The groups are shells around one centre, one inside the other: the same stretched ball of 5 dimensions in 7 sizes.
In the rows, 128 means zero.
Some rows, each with its group after it:
[196 136 127 143  82 118  69 141 123  70  85 120 136 160 135 189 152 160
 126 150 174 136 121]  Z
[165 137 142 162 105 136 119 143 163 101 126 166 107 164 170 168 160 133
  86 143 150 130 130]  C
[161 153 126 162  99 120 141 133 167 114 124 148  89 165 168 198 192 146
  98 101 198 137 142]  Y
[163 126 145 149  90 113  86 150 132  98  95 145 123 153 168 187 135 162
  95 137 164 130 122]  S
[199 145 129 162  94 112 131 132 155 107 105 144  87 173 156 188 181 151
 121 114 179 140 147]  S
[153 115 136 155 130 169 107 135 171  94 118 169 123 148 169 153 151 106
  89 187 115 130 103]  P
[139 150 125 157 104 133 128 136 168 107 129 147 106 156 171 197 186 139
  86 114 195 133 128]  Z
[179 128 138 160 104 120 125 137 155 115 101 156  92 161 171 182 160 146
 107 129 157 137 134]  C
[162 115 132 138 103 141  63 142 131  77  84 132 148 141 152 181 134 143
 109 176 148 132  97]  C
[202 151 120 160  96 125 125 128 159  92 110 138  96 174 143 184 192 140
 127 127 179 141 143]  Y
[184 147 129 157  87 106 118 137 145 103 102 136  98 167 156 200 176 161
 115 108 195 138 142]  Y
[157 109 136 144 120 165  73 140 150  77 100 153 146 142 158 157 134 118
  97 201 115 129  91]  P
[192 118 134 150 104 129  92 136 139  93  82 142 116 155 154 176 147 144
 124 160 143 137 118]  E
[200 135 125 145  88 119  79 136 129  76  83 122 127 161 136 189 159 156
 132 148 173 138 123]  E
[193 157 123 163 101 144 121 132 169  79 134 150 109 177 141 166 192 122
 109 147 163 135 138]  Y
[196 134 134 155  94 122 101 139 143  90  98 143 111 166 151 178 158 148
 117 144 158 136 132]  J
[127 118 138 153 126 159 112 138 170 107 120 167 120 141 183 170 152 118
  76 163 138 129 103]  J
[138 127 127 149 121 161 101 134 165  91 117 151 130 144 165 175 162 118
  89 167 150 131 102]  J
[182 130 134 153 107 148  93 139 153  78 112 152 127 161 150 160 154 126
 105 175 134 132 117]  J
[180 161 121 150  83 131  87 140 145  63 122 127 136 169 133 186 180 145
 107 140 191 132 129]  Z
[182 130 129 144 101 155  64 141 141  56 106 138 153 157 135 160 147 127
 109 193 135 130 105]  E
[165 135 136 145  88 126  73 148 133  77 102 136 140 154 152 184 145 153
  98 151 168 129 116]  J
[135  95 145 136 117 154  56 148 134  87  84 150 155 128 172 169 108 134
  87 197 117 126  80]  P
[189 139 132 162 109 144 119 134 166  89 122 159 107 170 153 161 172 123
 107 157 142 134 131]  C
[146 146 122 162 116 141 147 127 181 116 129 155  91 157 173 190 196 126
  93 118 183 137 130]  S
[145 126 136 157 125 168 112 138 176  92 132 171 123 152 171 155 158 107
  79 177 126 128 108]  P
[125 126 132 146 117 160  91 140 161  88 120 152 140 140 169 175 152 121
  78 169 150 127  97]  S
[176 134 139 161 108 142 115 140 163  94 122 164 110 165 163 161 160 127
  95 156 139 131 128]  J
[173 158 122 165 107 147 136 130 180  91 142 156 102 173 153 172 199 119
  98 136 171 134 137]  C
[138 125 128 150 111 128 118 133 155 119  96 142 105 141 178 204 165 147
  99 123 182 137 115]  E
[139 112 130 145 124 158  95 134 157  97 100 150 130 137 170 176 149 123
  95 174 140 132  95]  C
[161 160 125 165  98 121 146 133 172 112 132 150  87 169 167 197 199 143
  95  97 202 136 146]  P
[163 107 148 140  94 120  59 153 118  89  75 141 142 141 165 182 110 162
 101 165 142 129 103]  E
[164 151 123 168 119 153 151 126 190 104 142 164  91 168 164 171 201 112
  95 134 164 136 135]  S
[200 137 133 155  96 134  94 139 146  77 108 146 121 169 143 165 159 137
 115 161 147 134 128]  Y
[173 119 134 139  93 125  62 144 122  79  78 127 143 146 150 188 133 157
 115 162 159 133 106]  S
[193 147 122 162 111 154 123 128 174  81 129 154 108 173 144 160 189 113
 113 160 148 136 131]  Z
[160 124 138 147  91 106  94 144 130 109  82 135 114 148 170 204 143 169
 105 121 181 135 122]  E
[168 151 136 157  90 131 101 146 153  81 130 150 124 168 154 175 165 141
  88 140 170 129 131]  Z
[138 132 137 166 122 141 152 134 183 130 130 174  84 154 191 179 176 125
  79 123 159 133 129]  P
[173 125 143 166 119 141 136 136 172 116 119 176  90 162 178 161 160 124
  94 148 130 134 130]  Z
[150 115 135 136 100 140  55 146 127  76  86 131 155 137 155 184 128 147
 100 175 152 129  93]  Y

New rows, each followed by its group:
[150 115 142 164 131 154 138 134 179 122 119 181  94 151 188 161 157 114
  85 157 123 132 117]  Z
[151 123 126 142 107 138  87 136 144  92  91 133 131 142 159 192 154 142
 107 154 167 134 104]  C
[181 151 118 147  84 116  94 135 138  82  98 117 122 161 140 204 180 158
 122 123 204 138 129]  Z
[209 148 127 166  98 121 136 129 162 101 112 150  85 178 151 177 188 140
 124 124 168 140 149]  Z
[163 136 138 146  87 124  73 150 133  78 104 137 140 155 153 184 143 154
  95 149 169 129 117]  Y
[192 136 134 168 111 129 144 130 170 115 114 164  80 171 167 171 178 132
 111 130 151 139 143]  Z
[170 137 143 170 111 134 144 138 176 116 131 177  86 168 179 165 169 128
  86 132 146 132 140]  E
[164 138 123 144  99 144  78 138 145  70 108 130 143 153 143 182 163 136
 106 162 168 132 109]  J
[118 123 135 156 130 164 123 136 180 111 129 170 116 141 187 171 161 112
  70 159 142 129 104]  Z
[158 119 150 161 114 137 119 144 162 114 115 175 103 155 184 164 143 132
  83 151 130 130 122]  P
[110 104 144 150 130 152 111 141 165 124 106 170 117 130 199 179 136 127
  70 158 136 128  96]  Z
[175 149 120 144  83 119  83 138 134  75  99 116 132 159 138 202 172 158
 117 131 200 136 123]  Z
[150 139 129 149  91 112 104 140 142 106  99 132 113 150 166 209 165 163
 101 111 201 135 125]  E
[167 127 137 141  95 144  54 149 131  61 102 137 159 151 144 168 133 140
  98 184 143 127 102]  P
[109 111 141 148 123 148 106 142 161 118 108 161 122 131 194 185 141 131
  71 151 150 128  97]  Z
[119 109 141 148 124 152 103 141 160 112 107 163 124 133 189 178 138 128
  75 161 140 128  97]  C
[201 138 122 154  99 128 107 129 149  88  96 134 108 166 142 182 176 141
 132 144 167 140 130]  Z
[143 126 129 143 114 168  71 141 154  67 117 146 156 144 152 164 148 116
  87 192 138 127  92]  E
[131  92 149 137 114 139  63 150 130 101  76 150 145 125 182 180 105 147
  86 178 128 127  85]  Z
[126  99 138 136 121 161  60 144 140  85  90 146 158 126 170 172 119 128
  86 196 126 127  77]  Z
[120 124 135 149 114 143 107 141 160 109 113 153 122 139 182 190 154 136
  77 142 166 130 106]  S
[151 122 143 146  98 132  75 151 136  87 101 148 139 147 166 178 131 148
  87 160 151 127 108]  J
[137  99 145 147 119 132 101 141 145 123  81 156 113 132 190 187 128 146
  92 151 141 133 102]  Z
[152 140 127 157 119 165 116 134 177  86 137 160 122 158 159 162 177 109
  87 166 146 130 115]  S
[151 151 135 161  99 133 122 143 166  98 136 158 110 164 168 180 175 136
  79 126 176 129 133]  Z
[136 133 140 164 117 138 141 139 177 124 130 173  93 154 190 179 168 130
  74 126 160 131 127]  P
[169 143 116 155 115 156 118 125 172  86 122 144 116 160 148 175 190 116
 110 155 163 137 119]  S
[128 118 130 145 115 139 101 136 152 110  95 142 122 134 178 197 153 141
  93 143 168 133 102]  P
[130 105 138 139 112 138  77 143 137 103  83 142 137 129 177 191 127 146
  91 162 151 130  92]  S
[169 150 116 165 118 142 157 120 186 114 127 153  81 166 163 187 209 121
 110 119 181 141 137]  E
[148 114 139 148 108 124 101 140 143 115  87 147 113 141 179 193 142 152
  99 138 160 134 112]  C
[151 115 137 139  97 123  69 145 126  92  78 131 139 138 164 195 130 159
 103 152 165 132 102]  S
[176 162 123 167 103 140 141 131 180  94 144 156  96 176 154 175 202 124
  97 126 178 135 143]  Y
[214 152 125 155  84 124  92 137 141  67 109 132 122 177 129 174 174 145
 126 148 169 136 138]  Z
[203 135 125 149  97 138  84 135 142  69  98 134 130 165 133 170 162 136
 127 168 151 136 121]  Z
[160 150 118 164 123 162 145 123 191  98 142 160  99 165 160 170 203 105
  97 145 162 136 127]  E
[124 122 128 146 118 143 108 134 159 110 103 145 120 136 178 196 160 136
  90 141 171 133 103]  Z
[141 120 148 163 118 132 136 141 169 131 116 177  91 150 196 177 151 136
  77 131 145 131 125]  Z
[179 134 121 148 100 126 101 131 144  93  91 129 115 155 150 194 170 148
 123 138 178 139 121]  S
[135  93 142 141 126 156  78 141 146 100  85 156 139 128 179 170 119 128
  91 190 117 129  84]  P
[181 155 121 148  84 130  82 140 141  64 113 124 138 165 133 187 174 146
 112 144 188 133 125]  S
[167 159 128 168  96 114 155 133 172 120 130 154  77 172 171 197 198 147
  97  89 202 137 153]  E
[136  99 135 143 132 168  84 135 156  95  94 156 139 131 173 166 133 116
  93 195 117 130  84]  E
[146 129 128 156 126 162 122 131 177 100 125 162 113 150 170 168 172 111
  90 162 143 132 111]  J
[201 146 134 158  81  99 111 140 138  99  97 137  98 172 152 194 168 166
 120 111 187 138 147]  E
[199 138 134 157 101 143  98 138 154  75 116 153 122 171 143 156 161 127
 111 170 136 132 127]  Z
[189 129 130 145  90 121  78 140 129  81  85 128 129 157 144 187 150 155
 122 151 165 136 119]  Y
[119  95 150 141 117 139  78 149 139 111  86 157 135 125 191 182 111 145
  77 167 134 127  89]  Z
[169 109 149 147  98 118  82 149 129 103  80 150 123 147 172 180 121 159
 101 153 142 131 114]  Z
[125 134 138 154 110 144 111 144 165 104 128 160 121 147 180 181 159 132
  70 141 164 127 114]  Z
[134  94 152 144 115 133  84 148 137 116  80 159 126 131 190 181 111 148
  85 163 130 129  96]  Z
[156 140 139 166 116 151 134 138 180 103 141 175 102 165 174 160 172 116
  79 148 143 130 129]  Z
[188 139 130 167 110 124 151 127 171 121 112 159  74 169 169 181 186 136
 114 118 165 141 145]  Z
[109 115 138 149 124 152 108 141 165 115 113 161 122 132 191 184 147 128
  70 152 152 128  98]  Z
[198 156 120 159  86 105 128 130 150 102 103 129  89 173 148 203 194 159
 128 100 205 142 150]  E
[157 103 145 144 117 159  67 146 143  80  97 159 147 141 164 154 119 124
  92 203 106 127  92]  Z
[177 152 133 168  97 115 147 135 168 117 124 158  79 173 170 188 187 146
 100 102 184 137 151]  S
[182 123 133 155 110 135 110 134 154 101  97 152 107 157 161 174 157 135
 113 154 144 136 122]  J
[206 167 116 156  84 133  99 134 152  59 125 128 125 180 122 177 194 137
 122 143 185 136 139]  E
